The same things were measured in two ways. Each way mixes the same 9 hidden numbers, adds some noise and spreads widely along 6 directions of its own, which tell nothing about the thing.
Some things both ways: the first way, then the second way.
[  2 -23  20  10   0   8  12   2  -4  19 -21  21   5  -9  10 -10   8  23
   4  19]
[  8  37 -26   1  29  39  27 -11 -18  12   5   0 -26   9  25  -3   9  10
 -54  -1  -6  30]

[ 14  42 -13  40 -12  54 -11  18 -10  16  -2  -6 -19 -10 -27   5  15  22
  39 -11]
[  0 -35  43 -32  17  22   3 -27  47 -27   8   6 -27   0  20  17  16 -45
   6  24  30   2]

[  5   4  -8  -7   7 -59  11  23  20  10  -3  -4  24  17 -27  16   2  28
 -21  -5]
[ 21 -19 -27 -38 -39 -23  -4  -3 -35  25  -6 -10   6  26 -10 -12  -3 -15
 -13 -24  -6   9]

[ 13  14  -9  -7 -11   1   6  24  -8   7 -19 -21  21 -21 -49  33  20  27
  15   2]
[-36  -8 -11  40   5  -7  11 -19 -35   5  -3   9   8   2   9   5  -5 -10
  18   4 -10  -9]

[ -1   1   6  29  26 -30   5  11  10   1  12  15  11  14 -48 -16   9   3
  11  -9]
[ 18  53  10  14 -17   6  30  17   2 -11  41  37   4  -9  -2 -33 -33  41
  56  51   0  -4]

[ -1   6  13  13 -32  34  21  36  -1  24 -16  42  -4  13 -23   2  -3  55
  28   8]
[ 25  17 -23 -51 -36 -18  -7  12 -30  44  18 -16 -29  -3   7 -20  26   1
 -11 -26  21  30]

[-17 -43   3 -11 -17 -18   6   7   6 -67 -15   9 -13   4 -53   1  27  -4
 -12 -38]
[-15  10  11 -11 -13 -37 -13  35   0  21  14  10  13 -21   0 -21 -11  19
  53  -1  13 -11]

[ -2  10   5   1  -4 -35  21  15  28   3   1  38  13  47 -22  12  -1  34
   1   1]
[ -8 -15   2 -34 -13 -40 -30  11   1   3   6   1   4  -1 -44 -25 -15 -30
  36   6  32 -18]

[ 10   9   5   4  31 -22   8  -3   2   6   4 -42  39   1  -2  -1 -14 -10
 -22  -9]
[  4  52  -4 -13 -28   8   8  -3 -44  -2  25  33  -3  21  -8 -12  -2   2
 -18  -3  15  23]

[  6  56  -7  14   0 -18  -7  14  20  47   3  -7   8  15  -4   2 -16  26
  13   6]
[ 15 -20 -27   7 -53 -38   6 -39 -51  10   3  -1 -17  18  -3 -21  -2 -13
 -15  -1 -19 -10]

[ 16   0  17 -20 -35  46   6 -24  32 -10 -29  24 -22   9  -4 -20  41   4
   7  -6]
[ 45  12   3   7  57  32  28   1   5 -29  35  11 -13 -18  -3 -21 -38  20
   7  53  -4  18]

[ 44  33 -24 -11 -17  35 -24  -6  -8  14 -11  -2  30   9 -43  12  41  20
  38   3]
[-47 -18  27 -23  42   0  -4  15  44 -15 -26  16   5 -12  -8   1 -10 -29
  33  11  35 -21]

[-15 -25  26  -6  -2  -6  22 -16   8 -11 -28 -31   4 -21  23  -1  -6  -6
 -37   1]
[-11 -25  -4  49  -1 -10  12 -49 -53   3   8   8   0  16   8   9   1 -23
  -2  12 -14  -3]

[ 10  41  11  10  20  -1   9  15  29  23  20   9 -18   2  11  -4   3 -13
  18 -20]
[ 48 -14 -30 -14  -7  -4  14   5  -4  12   8   0   9  -6 -14 -28 -29  17
  12   4 -21  15]

[  7   2 -30   5  -8 -32   7  32  -4 -11   9   1  14   5 -69  29   9  18
  20   6]
[-67  -1  -7  36   3 -13 -10  12 -21 -10 -18  -1  13  -9   5  18  -9   6
  24 -10 -19 -33]

[ -7  14  33  13   6  25  18 -17  21  46 -32 -19  -7 -25  59 -28 -17  12
 -26  20]
[-10 -29  -6   5 -10   3   5 -39  12   8 -23  12 -21  -3   2  17  19 -25
   8  -6  20 -17]

[-12 -14 -12   1   3  -8 -10  11   0 -33  23  36   0  31 -13 -25 -16 -16
  21 -11]
[-41  19   4  36 -20 -33   1   1 -23 -19  27  21 -10 -31   7 -25 -13   2
  15  12 -16  -3]

[-17 -28  -8   6  30   1   4 -17  19 -43   8  -7 -14  18  22 -26  -4 -31
 -37 -15]
[  8  -5  -7 -24 -26 -10  -4  40  18  -6  11   5   9 -26 -17 -11 -23  21
  70  11   0 -13]

[ -7  12  32  56  14 -45  31  21  25  42  22  35  -7  35 -12 -29 -42  16
   1   2]
[ 29   1 -16 -32 -41 -20 -14  23 -13  21   9 -19  -8  -7  -1  -6  -1  32
  25  -9  -9 -10]

[ 12  15   3 -29 -24 -24  23   7  32  11 -10  -5  20  15 -36  14   4  17
  -5  -2]
[-14  42 -18  51  36  17   3  11 -35 -39  25  13  -9 -26 -31 -13 -32  30
  16  36 -18  -8]

[ 13  23  30  14 -26  46  36  18  28  13  -4  43 -53 -14   5   7  27   1
  36 -14]
[-27  35  22  -7  14 -17  -1   9  20 -13  19  49   1 -15 -27 -41 -27 -15
  33  28  44  -8]

[  5 -12  56 -26   4 -11   6 -17   5  24 -50 -45  46 -40  21 -54 -16  -7
 -49 -22]
[ 28  -6  14  31  -7  12  43 -40 -16  -1  28  29   0  -1  18 -14  -1   0
  14  35 -12  33]

[ -1  -3  -3   4 -38  -1  23   9  21   4  -2 -32 -41 -18  -5   7 -20 -16
 -22 -22]
[ -3 -19  16 -29  12  35 -11  12  17 -55   5 -18 -30 -24  -4  28   8 -14
  11  18   3   1]

[  4   1  18 -21 -42  35  16  -4   3  -7 -32 -23 -31 -48  21  13  12 -15
  -1 -13]
[-27 -31   5  53  46  14  21 -27 -22 -39   1  -8   5  -6  -6   8 -18 -19
  10  45 -32  -2]

[  3  23  13  10  -9 -11  25  22  31  12  10  19 -25   3 -23   7   3  -1
  17 -19]
[-18 -19  11  -4  17  -7 -17  20  40 -21  -3   7   7 -30 -32  -4 -19   0
  60  19  17 -27]

[  1  -8  14 -17  34 -74   9   3  25  -1  43 -33  16  22  -7   9 -19 -37
 -25 -33]
[  6  -6   4 -11  46  30 -15  -5  23 -20   8   4 -20 -19 -21   9   3 -23
 -17  -3  23  19]

[  3 -49  24  20  -4 -25  14 -13  17   6   1  32   1  40   7 -38 -16   3
 -36  -9]
[-22 -79  33   7  17 -18   1  -3  17 -29  11  -8   8 -23  27  11 -21 -32
  57  30 -13 -15]

Other things, the second way, with their names:
j891: [-20  25 -26  18  13 -14 -15  32 -42  -2  29  19  13 -15   7 -13 -37  14
 -14 -29 -18  15]
j797: [-18 -23 -22  47  11  -9  22   0 -45 -12  11  -9  17  -3   0  -3 -40   9
  57  41 -37 -21]
j995: [-44  10   6 -53 -54 -39 -13  29 -26  -2 -15   3   2   7   0  -9   6 -17
  19 -16  14  -9]
j759: [ -4 -31 -16  21  -1  -9  22 -23 -40 -30   6  -4  15  16 -30 -17 -35 -32
  22  45 -32   0]
j431: [-22   7  36 -31   1  23 -13 -14  15 -46   6  25 -25   0 -16  19  15 -45
  -6   9  42   8]
j636: [-11 -23  -7  22  10 -11   2  11  -8  -9  10  -8   6 -15   4  -2 -27   8
  48  24 -18 -24]
j959: [  0 -72   6 -13   4   7  15 -21  -4  17 -24 -34   6  10  44  32  27 -23
   1 -10 -25  15]
j121: [-12  65 -15 -21   0  16 -11  46  18 -17   2  12 -36 -38   3  -8  -6  55
  -3 -16   9 -20]
j879: [ -2  38 -46 -16   2  19 -11  43  26  27 -24  -2  -1 -25 -25  -2  -3  52
  17 -35   3  -9]
j95: [-59 -36 -30  61  -4 -36  -2 -19 -41   7  -5  -4  -2 -26  24   2  -4 -18
   0 -22 -36 -10]
j884: [ 21 -73   1 -18  10   9   2  -1  12  -3   0 -34  -6 -23  27  21  11 -12
  13  -3 -25  21]
j270: [-19   6   2   6  -9 -59 -13  29 -52   5  37  15  20 -10 -15 -40 -45   2
  64  26   7 -20]
j371: [-21 -21   0 -40 -22 -29 -25   9  -7  37 -21 -14   4   5  -8   5  25 -17
  20 -31  25  -6]
j757: [ 37  41 -28 -47 -38   5  -2  21 -10  44   7  19  -1   1   4 -13  13  29
 -25 -52  13  36]
j870: [  8  17 -14  15  -8 -29   0   6 -57  31  15  13   5  -4   3 -19 -14  31
  23  -1   4  -4]
j425: [ 30  -1  -8 -13  26  15  22 -32 -33  -8  28  -1 -12  31 -11 -23 -12 -38
 -34  32   4  31]
j359: [ 40  20  -9  -8  -9   5   5 -14 -56 -15  31   0 -13  17 -32 -12  -4   0
 -16  23  -1  28]
j501: [ -6 -20 -10  27 -36 -22  11   3  -7  -8   4  17  25 -12  -8 -13 -33  15
  60  15 -31 -18]
j778: [ 85 -31 -13 -84 -14  14   2  23   5  37   1 -33   8  19 -17   2   2  15
  37   3  15  22]
j809: [  7 -58 -25  14  17   3  -2 -16 -24  27 -14 -14  16   0   7  25   6 -12
   7 -26 -15  11]
j405: [  5  19 -17  15 -35 -24   9 -13 -66  39  19  27  15  18  17 -13   1   7
 -12 -24  -8  26]
j343: [ -8  -7 -27  46  -4  -4  28  -4  -8   0   6  13   7 -26   8 -17 -26  19
  29  14 -41  -1]
j176: [ 13  19   3  -7 -13  -7 -15  16 -16  13  21   7   6 -10 -37 -10   1  16
  50  13  19   4]
j831: [  8  28   2 -66 -63 -25 -28   3  10  11   0  20 -25   7 -40 -22  22 -15
  -2 -23  53  -7]
j754: [-32   3   5 -19  -2  -7 -46   1  44  -7 -13  -1 -41 -27 -13  15  25 -12
 -12 -33  36 -31]
j758: [ -2 -51  13 -13 -21 -10 -10  -7  -3   5  -9   2  19   6  -1  22   9 -23
  28 -14   3   3]
j733: [-10 -49  -2   9 -12 -30   3 -34 -16   7 -20  -9   1   9  -5  -2   2 -26
   9   5  -9 -17]
j291: [ -9 -36  16 -23   5  -1 -11   4   1  -9   6 -17 -15 -25  -2  15  19 -23
  26   4  13  14]
j236: [ 22   4  -1   1 -21 -23  -1 -22 -19  25  19  27 -10   2  -4 -23  -1  -4
   5  -3  23   4]
j98: [-37 -46 -17  53  14 -38  -2 -21 -22   7  -4  12  23  -7   7  -9 -29 -21
  14  -7 -24 -19]
j675: [ 22 -77  14 -41   6  12   5 -12  11 -19  -3  -7   6   7  31  26  -4 -38
 -11  -7 -15  22]
j708: [-22  35 -25 -22  -3 -10   4  22 -17   7  12 -11 -11   3   4 -34 -13  -4
 -21  -2  -9  15]
j607: [ 15 -35  34 -21 -22  14  22 -14  10 -23  22  27   1   2  30  15  -2 -26
  32  23   5  18]
j585: [-13 -28  43 -31  44  31   8 -15  49 -29 -12   9   7  22 -10  14  -3 -42
  18  36  31  -5]
j33: [ 57 -49  23 -51 -50 -12  25 -36  11  -3  13  10 -14  14  -5 -17   3 -30
  41  42  18   5]
j381: [ -5  -2  37 -40 -25  16   5   4  34 -45  17  38 -15 -19   0   7  -1 -23
  42  26  33   4]
j268: [-53  38  -6  10  -8 -26 -10   3 -31  12  -1  19 -17 -13 -16 -15  10  -7
  13  -2  33 -16]
j902: [ -8   2   6  38  35   9  12  -8  39 -14  18   7 -21 -31   7 -17 -19  11
  31  41  -1 -22]
j914: [-10 -37   0 -30  -6   3   9   8   6  10 -23 -11  30  13 -10   9  -2 -22
  40   1  -4   8]
j552: [-12  15   4 -46  17  35  -4  18  27 -19 -11  16   5  11 -14   8  -4 -22
  -7  -8  24  15]
j848: [-28 -11  14 -35  10   7 -25  -1  46  -9 -25  20  -4   0  -9  14   2 -30
  -8 -28  37 -19]
j972: [-52  24  -2  54  57  30   8   9 -11 -34   9  25   0 -21  12  19 -24  10
   0   7  -9 -11]
j402: [-27  81 -27  43  -7  -3  17  -1 -44  10  10  29 -20  -9   5 -25  -8  42
 -16   5  -2 -15]
j927: [ 78  -2 -30 -26 -21  -2  16  -1 -27  35  34 -27 -23  -2  20 -27   0  33
  -6   6 -20  29]
j991: [ 12  12 -26 -25  -5   8  -5 -20  -9  36 -18 -21 -30  15 -11  -1  36  -6
 -37 -19  18   7]
j120: [-42  -3 -10  49 -31 -38   7   5 -52  -4   9  21  10 -38   5 -10 -13  11
  50   2 -24  -3]
j734: [ 42  21  18 -40  -4  32  20  -2  11 -19  25  19 -32 -11 -12  -5   8   3
  23  37  32  25]
j661: [-13 -33 -20  18  28   6 -14 -11  26  28 -40   7   5 -18  -7  26   6   7
   5 -40   5 -18]
j392: [-21  -1 -12 -32  -8  11  21  23  -4 -11 -17 -17  -4  -6   5   2   2   2
  21  14 -15   6]
j533: [-33  37   1  34  -2   5  20 -13 -22 -29  -1  24  -4   7   3  -8 -14  10
 -12  20 -18 -15]
j102: [ 27  17 -26   0  23  12  26  -7 -43  -3  10 -16 -18  15  -2 -21 -18  19
 -19  34 -20   6]
j8: [-12 -33   8  23 -36 -13  11 -58 -61   6 -11   7   6  37  11  24  22 -32
 -10   0 -10  -3]
j472: [-47  25 -26  61  40  10  12 -27  -6 -13   5  31 -24 -18  33 -12 -18 -12
 -67 -18 -19   5]
j949: [ 16 -35   4 -10 -24  23  23 -21  -6   2  -8  13   1   4  38  32  15  -1
   5 -13 -19  12]
j549: [-25  20  20  -1   9 -30 -16  13   8  -5  22  53   0 -19  -1 -21 -33  -7
  29   1  47 -23]
j234: [ 16   9  -3 -68   7   8  -1  13   6  24 -15  -6  10  31 -16 -13   6 -18
 -25 -15  23  27]
j824: [-36  38 -32  -1   1 -11 -29  63 -15  14  -6 -10   4 -44 -19  -4   3  46
  18 -41 -11   5]
j413: [-10 -32 -19 -20 -36 -22 -23  -7   9  26 -31 -18 -16  -5  -4  14  25  -2
  16 -31   9 -32]

Some of these things the first way, each followed by its name:
[  6  -6   4  16 -11  -4   0  26 -26   4  -8 -34  -1 -41 -34  16   4  -4
  10 -23]
j959
[ 19   9  -8   1  15  13  19  14  14 -15  13  -3   8  19 -14  10   9  -4
  -7 -28]
j891
[ 17  17  27  16 -20   1  35  15  33  52  11  36 -21   6 -22 -10  -9  10
  26  10]
j734
[ 13   8 -12 -19   4 -16   7  35  -3 -14 -13  -9  41  -5 -78  29  31  31
  10 -16]
j405
[-18  14 -16  13   9 -11 -10  -1   9   2 -11 -10   8  14  -7 -10 -11  20
  -6  13]
j413
[-16  -7  29  10 -13   8  37  10  38  -8  -2  45 -52   0  -4  -3  20  -5
  12 -10]
j236
[  3   5 -11   2  24  18  -6  -5  -7 -25  -2  10  32  23 -12 -14   0   2
   8   0]
j758
[-13 -15  32  28   1 -34  20  17  23  19  -2  42  -9  31 -17 -29 -13  28
  -5  -5]
j927
[  2  -5  11 -10   4  15   6 -30  10  -2 -20 -38  20   3  40 -30 -28 -17
 -43  -2]
j431
[-15  22  -6 -18 -14 -11   3   3  29 -11 -26 -22  -2  -1  -7  -5  -5  14
 -22 -13]
j831
[ 11  12  -6  -9   9 -19  -2  31   8  24   1  14  18   1 -24   2  18  24
  11  -5]
j472
[ 10  22  33  31  -6  -9  23   5  14  55 -18  32  12  -6  15 -37 -29  19
   9  25]
j533
[ -3 -29  14  24  25 -66  14  -8  18   6  23 -24   2  20  -3  -7 -17 -14
 -42 -14]
j636
[ 28  39  35  22  -5   6  25  26  -3  45 -10   3   5 -25   5  13   3  18
  20 -18]
j234
[-19 -42  52   3  11 -16  38  -5   9 -11  12  14  -6   5  60 -42 -56 -46
 -28 -18]
j824
[ -6 -16  42  -7  10 -74  39  20  21  10  -7  15  48  31 -41  -8 -26  32
 -26  -6]
j176
[  1 -18   1 -34 -16  58   2 -23   2 -22 -24   1  16   1  29 -37  -9 -12
  -9   9]
j120
[-34  -7   6  10  -3 -13   2  -4  18 -20 -20   2 -10  23   7 -33 -22  14
 -29  -7]
j754
[ -2   9  10  40  11  -2  11  30 -19  20  15   6 -12  -6  29   2 -24   5
  10 -13]
j708
[ 17  13 -18   9   4  40 -25 -19 -20 -26 -16  -6  16   2 -19   9  41   2
  32   2]
j585
[ 12  10 -11  19  10  19   3   8   2  11  -4 -17   4 -21 -24 -10   9  -1
   2  -2]
j949
[  6 -47   1  15  27 -49  14   6  19   3  16  29  28  35 -33 -30  -5   9
 -33   3]
j607
[  3  31  17  13  11  10  15   3  20  20 -19 -14  -1 -14  21 -33 -15   0
 -19 -11]
j501
[-16 -35  -5 -13  32 -19   4   8  11 -53   7  16   6  10 -19 -13  16 -19
 -16 -21]
j757
[  3   2 -25  -8  12 -44  -9   5  -6 -11   0 -23  48   7 -53  20   7  10
   6  15]
j8
[ 22  49 -10 -17 -15 -10  11  24  13  37 -14 -39  14 -19  -4  32   4  21
  -1  -5]
j759
[  0   1  -5  19  -4  35  -1   8  -7 -13  21   3 -31   0   2  -6  -1 -26
  23 -26]
j884
[ 16  41  19  23 -22  24  30  24  20  26 -21  -8 -18 -15 -35  23  24  36
   9 -15]
j778
[ 17   8 -18  18  15 -11  28  40   9  -4  28  29 -14   0 -35  38  25   4
  32  -6]
j552
